The same things were measured in two ways. Each way mixes the same 6 hidden numbers, adds some noise and spreads widely along 4 directions of its own, which tell nothing about the thing.
(in the rows, 128 means zero)
Some things both ways: the first way, then the second way.
[105 162 104 136 121 143 120 118  78 118 107 151 163]
[100 191 153  70 139 109 164 133 155  98 107 118 117 168]

[140 107 115 143 111 136 182 133  97 116 139  77 114]
[131 132 146 106 106 121 153 135 139 147 111 129 125 186]

[110 105 185  97 104 130 121 186 124 157 111 149 120]
[125 140  69 111 157  64 135 118 153 154  94 155 123 175]

[123 139 165 117 105 122 135 171 121 181 108 162 152]
[120 113  88  91 140  67 149 138 141 156 103 124  69 202]

[114  64 144 130 125 111 144 108 100 156  67 200 105]
[157  98 141 103  79 102 146  91 137 112  52 161 150 179]

[ 75 185  60 140 138 118 162  81  96 103 108  56  83]
[ 87 187 219 118 152 177 180 116 177 132 155 109 133 150]

[152 113 150 132  84 120 156 130 110 154 120 122 117]
[113 128 134 120 122  79 154 125 123 122  95 133 121 170]

[111  82 173 100  93 106 123 122 124 151  83 141 106]
[160 105 139  98 143 103 132  97 137 118 128 151 128 174]

[118 142 145 164  69 146 110  89 140 138  84 161  90]
[128 138 168 134 146 102 181 106 145  60  81 127 112 118]

[136 105 158 123 112 137 186 122  97 115 121 105  94]
[154  72 146 119 108 100 143  91 115 131 142 155 105 166]

[135 158 155 144  90 176 152 139  72 109 132 145 142]
[126 147 151 120 108 114 164 156 115 139 148 101 110 189]

[132 156 153 117  69 117 112  71 102 132  87 137 153]
[113 118 171  81 132 104 133 140 109  51 115 114 139  80]

[137 190 141 108  84 131 106 144  66 133 137 127 116]
[127 153 150 103 153  89 159 127 133  92 114 123 105 148]

[142 149 174 160  78 195 159 126  95 103 125 163 115]
[111 107 161 158  91 106 164 145 100 156 125 116 119 161]

[114 212 135  92  94 137 126 219  79 139 171  58  93]
[135 151  91 118 150 128 155 158 152 167 173 126 104 165]

[167 133 166 136  66 164 156 160  89 114 160  99  95]
[104 120 143 150 123  86 160 127 109 162 134 133 125 169]

[154 120 147 169  73 168 170 130  79 128 131 150  84]
[159 133 182 152  71 133 190 114 106 124 149 123 110 206]

[103 137 166 128  95 156 126 122 100 112  96 161  85]
[155  81 184 131 135 144 147 136 137 158 129 108 123 178]

Other things, the second way, with their names:
<481>: [169  67 169 118 110 119 142 109 118  75 101 143 147 105]
<404>: [123 171 153 114 103 120 175 105 145 130 134 139 112 194]
<156>: [137 116 148  88 120 102 136 113 128 129 124 136 120 170]
<523>: [106 158 202 115 121 149 155 125 123 137 169 123 148 161]
<353>: [135 107 162 122 138 113 138 132 113 116 126 125 144 148]
<478>: [131  86 140  97 164 100 114 109 173 144  54 153 151 161]
<421>: [116 127 180  96 163 136 138 125 148 147 163 114 118 153]
<607>: [131 113 143 110 112  97 149 110 117 134 123 146 112 171]
<482>: [163 115 101 133 156  86 149 137 127 101 126 135 124 115]
<382>: [105 162 134 137 130  94 181 145 141 124 111 108  79 174]
<282>: [149 156 124  90 128 116 156 146 136 132 151 118 111 199]
<170>: [148 116 117 117 133 104 144 116 134 157 136 154 118 181]
<616>: [157  92  64  81 137  45 141  92 113 122 175 164  38 175]
<121>: [138 114 122 109 118 106 138 108 137 162 124 154 129 194]
<3>: [144  97 199 131 152 131 131 116 118 138 149 119 141 171]
<225>: [149 120 143  91  92 131 153 127 136 148 123 130 116 202]
<98>: [110 141 239 118 157 143 143 137 140 121 102 101 177 158]
<40>: [135 101 173  96 104 132 128 108 117 156 158 146 138 186]
<215>: [129 113  84 109 101  88 136 146 119 148 104 152 132 141]
<599>: [106 185 149  61 181 119 140 140 155 113 154 121 131 144]
<338>: [132 124 191 148 120 153 145 162 119 162 147  95 163 157]
<410>: [133 199 180  78 108 128 161 128 137  55 109 127 159 141]
<614>: [156 162 125 124 138  71 183  96 136 103 113 142  76 214]
<117>: [162 130 115 116 137  68 180 134 120  55 111 109  63 135]
<178>: [151 126 153 107 158 120 138 161 143 157 123  92 128 209]
<310>: [106 152 166  66 114  92 157 115 125  85 104 129 111 169]
<395>: [116 173 120 120 138  84 171 144 141 109  91 129 118 163]
<467>: [ 97 154 143 124 128 108 168 135 133 123 135 134 110 130]
<71>: [157 117 127 103  80 110 134 104 102 143 165 172 149 180]
<418>: [154  99 155 132 120 111 142  97 146 114  49 163 181 140]
<171>: [147 121 111  82 144  90 130 111 153 131  93 154 116 183]
<190>: [171  87 158 120 118 124 132 119 122 118 113 147 164 142]
<438>: [130 168 110 151 130 100 171 137 146 141 102 142 135 171]
<543>: [ 94 150 154 166 107 136 168 161 122 175 133 118 147 155]
<539>: [154 103 206  92 129 154 114 136 112 127 147 117 186 159]
<621>: [164 138  94 109 167  93 141 131 149 132 145 134 105 169]
<109>: [136 108 125 152 125  87 146 128 103 155 151 146 135 160]
<74>: [148 126 142  92 106  89 158 132 112  75  89 116 110 162]
<145>: [ 63 200 113 106  99 102 177 141 172 152  68 144 119 170]
<154>: [163  91 181 113 131 139 145 151 126 141 126  94 124 190]
<609>: [110 147 127 148 109  83 180 139 117 142 104 126  97 189]
<597>: [149  86 151 100 108 103 141 143 100 157 147 107 105 206]
<311>: [144  80 183 135 162 102 140 113 114 113 142 124 118 147]
<412>: [142 101 166 117 136  85 125 140  83 120 139 113 159 165]
<365>: [143  99 129  78 123  88 132 131 109  82 127 133 121 116]
<480>: [146 133 121 110 165  88 155 125 140 112 143 128  97 153]
<603>: [157 119 143 117 127 129 158 123 141 132 137 129 105 166]
<100>: [121 131 135 101 121  93 132 143 122 134 108 127 142 178]
<233>: [121 113 161 144 131 101 166 111 105 138 161 136  99 160]
<148>: [121 136 116 109 135  87 167  97 134 136 160 166  76 172]
<618>: [129  82 111  97 151  79 131 137 124 145 126 131  95 158]
<247>: [147 110 139  97 123 104 132 108 133 138 113 152 137 182]
<535>: [171 133 163 129  80 150 186 111 141 125 127 124  92 214]
<497>: [104 137 174 108 124 127 143 122 146 135 103 139 155 157]

Some of these things the first way, each followed by its name:
[ 80 169 125  74 114  70 117 111 111 161  85  90 152]	<599>
[113 135 158 168  78 187 136 127 133 104 114 138 150]	<467>
[138 184 179 115  65 153 108 164  74 141 129 163  88]	<233>
[118 136 146 104 113 118 128 134  71 139 104 155 131]	<156>
[132 145 158 101  66 113  92 162  94 161 120 127 104]	<178>
[102 113 226 135  56 175 112 129 166 124  83 164 126]	<482>
[122 149 157 181  67 183 125 137 135 143 106 176 146]	<382>
[108 129 168 121 108 141 152  68  96 101  78 157  83]	<481>
[141 189 129 129  85 142 158 160  77 134 157  81  76]	<543>
[122 162 141 103  91 115 117 175  77 163 125 125 132]	<282>
[133 120 159 111  95 147 142 126  75  91 127 113  73]	<190>
[126 178 107  87 107  43 105 115  63 228  78 177 146]	<310>
[ 47  80 169  82 156  68 130  72 157 172  11 191 100]	<478>
[129 134 204 101  87 148 159 155  94 128 121 131  94]	<109>
[126 158 102 152 114 140 166 147  63 139 133 133  69]	<535>
[149 125 177 125  58 164 109 135  87 101 130 136 111]	<353>
[114 107 168 114 100 130 154 154 120 145 112 118  98]	<170>
[105  93 139 153 101 160 132  36 106  62  72 149 122]	<98>
[102 177  66 138 158 108 174 148  79 162 123 116 123]	<145>
[118 162 145 129 109 144 142 135  93 136 114 148 128]	<395>
[129 129 148 137  86 152 171 102 100  90 128  74  86]	<338>
[139  96 146 116  93 142 134 148  66 106 132 122 127]	<40>
[123 115 148  94 116 114 136 145  72 130 115 131 103]	<247>
[134 113 205 105  82 150 149 195 124 151 132 130 162]	<616>
[129  85 171 136  91 172 167  84 107  52 115 101 107]	<3>
[162 101 139 101  69 126 120 118  54  82 146  70 105]	<539>
[ 97 107 184 113 103 142 164 141 153 121 107  87 123]	<621>
